The rows come from 4 hidden closed curves, with some noise, and rows from the same curve form a group. Each curve winds through 8 dimensions. The rows are also pushed far along 5 directions, which tell nothing about the answers.
(in the rows, 128 means zero)
Some rows, each with its group after it:
[132 158  69 162 117 107 127 131  97 121 110 109 157  81 139 147  82 133
 132  97  69 146 160 129 141 139 114]
q907
[136 118 130 146 139 123 117 132 161 122 124 145 109 196 145 128 153 140
 131 176 163 131  83 120 135 125 121]
q812
[122 128  98 161 124 151 180 118 121 106  99 147 135 150 134 180 164 146
 135 126 166 139 167 121 144 129 156]
q812
[109 139 123 134 164 149 186 147 162 143  88 142 150 161 116 171 153 137
 136 157 166 167  91  96 131 117 181]
q812
[156 122 115 121  98 151 124  81 150 126 107 120 127 143  84 112 161 139
 133 157 178 138 107 155 155 146 137]
q812
[136 143 196 137 151 152 125  77 112 114 103 166 111 157 158 144 157 125
 152 164 155 118 134 136 127 161 129]
q78
[ 75 162  48 180  90 131 168  98  90 132  92 122 153 129 139 114  91 206
 139  59  63 180 210 145 165  51 153]
q907
[118  93  91 108  61 124  68 107 111 110 148 116  98 155 169  84 133 161
 144 130 118  89 166 118 126 121  85]
q78
[190  65 107 167 195 100  91 191 162 148 194 155 218 113 121 166 132  83
 127 188  55 152  52  70 120 171  51]
q350
[ 75 137 130  94 141 125 152 174 183 142 135 112 134 117  68 115 111 127
 101  88 123 146  63 102 122 103 148]
q907
[115 175 168 120 155 110  98 115 133  69 119 149  72 127 169 160 114 125
 138 157 157 116 112 154 122 186 109]
q78
[107 141 195 109 187 111 118 164 154 113 163 146 123 116 134 132 104  97
 114 132 114 127  57 114  99 154 120]
q78
[ 50 179 146  91 133 134 176 143 188 137  93 115 107 137  73 114 100 135
 107  96 137 154  57 113 135  94 182]
q907
[160 120 123 163 118 116 105  86 147  81 123 164 105 172 157 149 143 126
 140 207 165 137 111 145 157 187  95]
q812
[141 118 128 130 144 133 128 121 137 144 108 120 161 135 148 125 110  93
 140 161 106 137  81  79 114 141 133]
q78
[164 116 122 120  76 150  88  64 120 120 132  99 138 109  86 106 174 123
 126 129 143  96 141 144 150 180 104]
q78
[109 130  89 123 100 136 152 143  85 139 117 109 148  85 133 136 113 144
 135  83  96 127 201 120 122  98 138]
q907
[163  96  28 169  96 150 148 110  59 136 100  98 190  99 135 138 141 168
 166  81 105 169 224 142 154 108 172]
q78
[172  63 132  74 151 173 132 153 144 185 172  90 217  97  45 108 199 100
 122 119 137 126  82 101 115 122 167]
q907
[135 116  81 130 117 124 142 123 121 107  99 134 115 148 161 146 111 145
 162 147 137 162 149 131 135 128 151]
q907
[162 118 159 141 136 133 101  84 126 140 144 139 154 155 110 114 187 106
 118 149 122 109 116 129 164 151  96]
q812
[ 82 173 158 113 112 130 147 111  98 118 105 122  74 118 159 123  96 145
 135  88 133 114 175 151 115 106 151]
q350
[149  82  91 128 142 139 152 148 115 152 124 119 171 108  93 119 141 125
 139  77 115 172 143 122 146  90 165]
q350
[121 164  91 163  80 154 137  60  68 125 102  86 139 129 108  99 159 176
 131  34 122 121 216 173 182  99 175]
q350
[122 130 133 133 146 119 142 132 111 119 115 115 108 144 162 124 109 112
 132  96 125 129 144 118 129 111 166]
q78
[170 119  79 159 134 109 107 153 114 144 157  77 175 126 120 126 138 111
 116 102  86 114 139 105 141 123 133]
q350
[114 123 113 194 169 133 169 139 132 105 121 188 178 146 168 206 134 131
 145 168 105 174 131  95 141 142 114]
q78
[153 121 149 116 157 115 109 161 155 128 145 124 146 105 109 159 133  74
 114 157 128 114  76  97 114 181 100]
q907
[148 157 178 103 131 145  81  84 141 135 113 127 118 158 123 114 177 131
 144 179 160  98  96 132 129 167 112]
q350
[118 129  79 168 142  72 107 192 133 132 149 114 125 135 154 125  69 127
 113  85  57 134 119  91 137  95  91]
q907
[ 58 160  98 125  85 142 163 107 101 114 104 140 103 127 159 138  99 190
 147  97 116 149 189 156 128  92 147]
q350
[117 194 136 134 126 121 113  80 122 121  76 103  87 160 152 109 130 149
 136 129 148 105 125 150 138 138 146]
q812
[123  77 173 131 175 110 160 215 199 120 200 174 126 159 121 183 126  60
  96 183 141 129  52  65 100 133 100]
q350
[184  55  94 180 144  94  94 145  91 110 162 154 155 153 217 137  92  96
 152 169  72 140 146  90 114 143  86]
q78
[154  92 121 122 123  99  87 165 121 123 181 123 138  94 129 132 120  90
 104 122 108  90 128 114 108 155  74]
q812
[179 135  86 179 117 127 139  94  90 137  82 113 159 104  97 133 127 127
 135  90 112 168 189 160 184 126 151]
q350
[120 145  79 205 146 104 121 130 105 113 127 153 176 152 196 178 131 153
 145 155  70 140 158  99 137 145  80]
q812
[124 113  92 133 106 116 148 145 120 135 131  97 122 126 108 103 107 131
 114  57 109 144 160 130 149  74 161]
q907
[163  99 126 127 115 150 131 100 115 163  94 109 158 132 121 113 142 102
 144 147 120 126 134 102 125 122 140]
q78
[ 80 130  88 130  69 114 126 126 104 116 144 139 116  98 155 112  84 159
 123 105  73 124 185 128 128  98  78]
q907
[207  88 115 173 100 107  54 102 115  93 153 136  88 184 171 125 169 128
 138 191 172  78 155 146 142 180  60]
q812
[121 134 109 145 136 126 149 153 145 121 121 127 137 121  89 160 137 132
 124  93 136 143 113 118 144 140 136]
q907
[139 118 140 123 148  95 100 176 112 159 166 101 151  75 114  89  74  99
 105  75  57 114 117 114 102 106 111]
q78
[ 50 144 112 125 114 106 141 127 137  90 128 152  84 162 187 117  71 162
 136 119 105 145 128 118 127  95 127]
q907
[174 126 165 124 146 137  86  68 105  99  99 147 102 169 173 142 173 122
 174 193 176 122 126 147 131 193 121]
q350
[128 156 106 142 132 110  96 130 116 149 121  99 150 123 140  99 115 150
 128 111  88 119 120 127 126 118 119]
q812
[164 144  91 169 106 137 155  93  94 129  96 111 160  98  96 155 152 125
 124  97 140 137 193 153 165 146 142]
q812
[110  97 142 114 113 125  92 112 133 118 162 165 109 157 145  92 131 158
 137 137 112 131 111 134 130 118  94]
q350
[118 132  91  74  45 195 134  31  86 144  98  66 147 108  76  68 188 184
 149  72 160 122 191 179 159 106 212]
q907
[153 149  85 131  84 163 120  54 122 106 103  80 134 160 107 124 181 160
 148 136 180 122 141 163 167 167 185]
q350
[ 76 193 170 180 143 124 174  97 112 123  74 154 122 124 153 149  78 120
 117  99  84 144 152 124 140 110 132]
q78
[ 91 142  61 142 142 113 151 184 112 158 125  90 187  92 125 126  91 146
 120  53  46 151 142  87 124  68 147]
q78
[ 82 138 147  79 124 120 110 140 164 110 150 132 108 116 125 123 101 124
 120 144 122 114  65 113 100 154 105]
q350
[116 116 169 115 133  99 125 129 148  89 131 174  54 176 181 149 112  85
 128 188 163 113 112 112 124 148  97]
q812
[104 149 154  79 143 146 135 124 150 130 106 143 112 140 136 136 129 142
 149 170 156 141  89 123 104 146 142]
q907
[133 131 108 165 138 102 123 129 123 114 114 153 107 175 191 144  95 138
 147 165 107 154 140 123 137 113 118]
q350
[146  78 155  87 130 123 115 159 123 136 162 141 125  80 136 114  81  89
 128 143 109 127 103 117  78 142 108]
q78
[112 154 139 126 124  93  77 102 115 114 132 116  98 168 179 100 127 118
 122 124 100  93 118 119 148 133  93]
q812
[100 180 170 126 174 123 136 143 155 158 100 152 139 140 136 148 114 131
 132 156 100 146  86 103 116 123 114]
q350
[139 135  57 215 161 118 174 127 103 121  80 140 172 173 185 180 121 146
 155 134 104 193 164 116 165 112 168]
q812

New rows, each followed by its group:
[195  90  84 139  86 129  51 120 106 147 160  78 134 138 109  62 174 171
 131 110 142  84 147 158 125 125 100]
q812
[122 120 119 129 113 154 165 115  86 145 106 125 159  83 126 132 110 130
 141  85 107 138 186 130 113 120 155]
q78
[149 110 107 140 114 110 113 154 149 119 127 151  95 146 133 156 121 134
 139 162 140 133 127 120 127 144  79]
q907
[187 103  96 142 103  95  43 100  81 115 158  96 112 158 181  76 125 135
 152 134 102 100 154 148 137 140 109]
q350
[104 128 109 130 110 139 143 123 135 135 100 131 126 147 134 133 135 145
 132 121 121 140 145 103 138  99 130]
q78
[139 129 168  94 156 136 118 150 126 142 153 122 123 103  94 106 144 131
 119  87 137 120 129 147 116 109 143]
q78
[145  98  93 117  79  99  69 130 107 126 153 121 104 131 171 101 111 132
 136 156  99  96 164 115 121 125  65]
q907
[146  97 120  92 114 131 128 129 135 137 132 106 114 129 120  98 120 104
 124 139 137 134 120 122 127 111 149]
q907
[187  96  99 151 125 130  97 130 145 131 145 126 154 119  83 140 154 129
 136 151 133 146 110 139 149 172  91]
q907
[150 105  96 145 115 134 114 102 112 126 133  99 132 165 121  75 148 161
 128  94 139 134 137 158 150  96 168]
q812
[204  78  85 154 156 128 139 168 122 145 138 106 180 112  80 154 158 104
 137 102 132 154 127 122 141 143 157]
q907
[130 124 153 114 128 166 139  63 119 104  93 153 113 173 138 135 187 155
 162 142 189 145 142 152 151 151 169]
q350
[131 161  52 195  77 111 135  88  93  92  66 147  82 154 167 162  98 185
 161 124 127 167 211 168 174 130 109]
q907
[ 78 169 115 151 120 128 159 120 130 119  79 141 115 151 153 152 111 152
 131 112 118 143 160 117 149  93 138]
q78
[115 144 148 107 126 129 120 146 121 129 118 124  91 138 126 135 149 143
 134  93 155 103 145 127 111 126 129]
q907
[116 138 137 125 147 126 156 169 138 161 146 116 135 151 124 121 113 126
 120 112 110 135 112 110 116  80 161]
q350
[109 144 154  99 160 103  98 150 139  91 142 141  97 100 168 144  83 119
 137 152 125 124  85 136  93 170 109]
q78
[143 117 162  67 122 112  26 155 158 133 187 112 113 109 116  81 147 124
 112 157 116  64  71 113  98 162  42]
q78
[128 109 187 136 179 121 159 170 154 144 162 189 126 120 116 141  95  96
 113 148 104 164  90 121 117 120 101]
q350
[ 67 189 131 135 137 121 154 132 128 126  83 129 104 159 163 154 121 159
 137 106 124 130 145 106 132 101 147]
q907
[124 150  98 141 142  80 117 200 106 165 116 114 113  87 150 131  51 145
 132  74  57 138 162 113  98  82 100]
q907
[153  72  79  83  65  99  49 157 132 113 177 114  85 125 146  99 129 148
 136 145 129  85 141 121 107 142  48]
q907
[ 92 135 150  68  76 155 125  90  91 131 106 104  99  96 134  85 114 146
 141  81 138  94 171 144  98 117 152]
q78
[160  89 105 127 129 132 121 145 168 141 153 131 157 124  82 124 147 115
 115 165 138 145  81 121 135 143 109]
q812
[168  81  74 182 143 120 132 157 151 133 160 126 198 130  84 159 153 113
 116 126 102 160 105 102 162 142 113]
q907
[ 76 133 151  96 117 146 127  98 148 129 122 150  99 160 121  84 129 170
 134 118 134 146 104 144 135  97 135]
q350
[169  96 150 107 130 150 142 126 113 150 126 126 151  78 102 128 114  99
 139 130 137 140 135 135 109 143 150]
q78
[ 66 194 153 152 168 127 175 133 147 116  68 160 101 174 172 191 125 134
 140 140 141 145 119  94 134 124 147]
q907
[158 127 134 134 128  83  70 148 122 110 142 107  93 140 163 126 120  94
 118 125 119  80 126 110 124 156  74]
q907
[155 158  98 170 106  85  84 112  77 102  98 131  75 147 205 144  90 148
 156 132 110 116 200 154 135 144  82]
q907
[109 145 107 158 148 143 172 122 123 144  89 136 186 100  90 164 151 140
 121  73 105 166 155 116 154 117 142]
q350
[154  83 113 117  99 146 105 104 130 133 140 132 153 116 122 117 131 122
 141 169 113 133 117 120 121 160 101]
q78
[175  94 130 113 122 125 115 141 124 127 145 125 122  98 109 144 130  97
 130 134 146 120 137 136 116 166 111]
q907
[100 149 135 112 127 103  79 124 121 132 119 144  89 158 176 102 115 155
 139 138  96 113 127 113 122 113  82]
q350
[186  85 161 126 112 142  87  48  99  97 115 128  86 198 180 100 172 105
 159 179 190  99 135 138 139 168 140]
q78
[134  97 120 120 146 114 122 169 110 132 148 108 132 128 146 115 104 108
 124  93 101 120 134  99 109  98 148]
q78
[140 142 126 171 141 128 122 101 115  97 103 146 117 197 180 177 176 126
 150 158 156 114 152 109 152 155 117]
q907
[159 112 105 129 117 146 138 111 107 127 115  94 157 134 128 152 179 104
 130 119 145 108 162 103 150 135 159]
q907
[115 168 161  54 108 166 123  92 124 176  82  87 114  96  87  89 146 146
 137 109 156 111 135 147 111 114 166]
q907
[ 64 195 152  98 102 123 122  86  87 118  69 131  78 112 195 108  58 151
 152 113 106 113 167 142  94 120 128]
q78
[197  58 126 133 144 161 139 127 161 144 153 135 195 138  78 164 202  64
 121 198 160 136 103  88 152 163 124]
q907
[118 154 130 125 124 100 119 160 130 151 125  99 115 105 105 116 103 110
 104  81  97 101 131 111 129 105 106]
q907
[ 76 149 131 127 101 107 139 129 140  96 125 149  59 182 180 124  80 147
 130 133 131 131 136 130 127  96 132]
q350
[103 137 142 136  84 107  83  86  82 110 136 118  92 129 180  79  92 135
 127  94  79  79 171 133 129 117  84]
q78
[120 116 102 108  99  81  77 181 140 130 151 135  74 126 144 102  76 155
 135 121  98 117 115 125 107 114  59]
q907
[155 133 123 156 162 133 114 116 135 153 131 125 180 131 110 127 160 130
 129 143 109 139  95 120 143 141 127]
q812
[145 107 107 122 129 116 125 155 135 146 124  89 167 104 111 129 107  88
 114 120  91 124 101  78 121 129 130]
q78
[ 78 155  69 119  87 100  98 123 108 140 128  97 128 124 163  63  70 178
 133  91  43 129 143 123 133  71 109]
q907
[105 135 109  40 107 139 106 144 163 147 121  68 115  93  60  66 120 161
 127  84 150 133  84 147 122  94 178]
q78
[ 99 103 128 101 167 117 154 203 139 146 137 126 140 111 142 132  84 108
 125  99  97 142 107  78  85  83 152]
q78
[118 144 152 101 154 175 186 114 167 178  96  90 139 157  34  83 169 141
 112  81 183 158  72 146 147  69 243]
q812
[178 139 222 123 206 142 115 124 184 139 116 139 125 184 101 159 200  64
 116 215 209  99  21 102 123 195 133]
q812
[120 185 158 176 197  91 168 167 146 121  81 147 114 147 155 200  87  69
 113 133 120 146 100  88 138 139 128]
q907
[ 68 109 136  88 137 118 163 183 166 141 151 140 133 131 117 144 125 100
  99 112 112 125  99  69 120  94 117]
q812
[118 122 100 107  93 122 104 138 130 116 139  96 114 118  91 111 143 154
 127  73 136 110 129 133 131 137 118]
q907
[ 36 164 119  74  84 110 119 135 171 103 122 106  54 153 136  75  82 167
 108 100 138 103  83 117 111  92 127]
q812
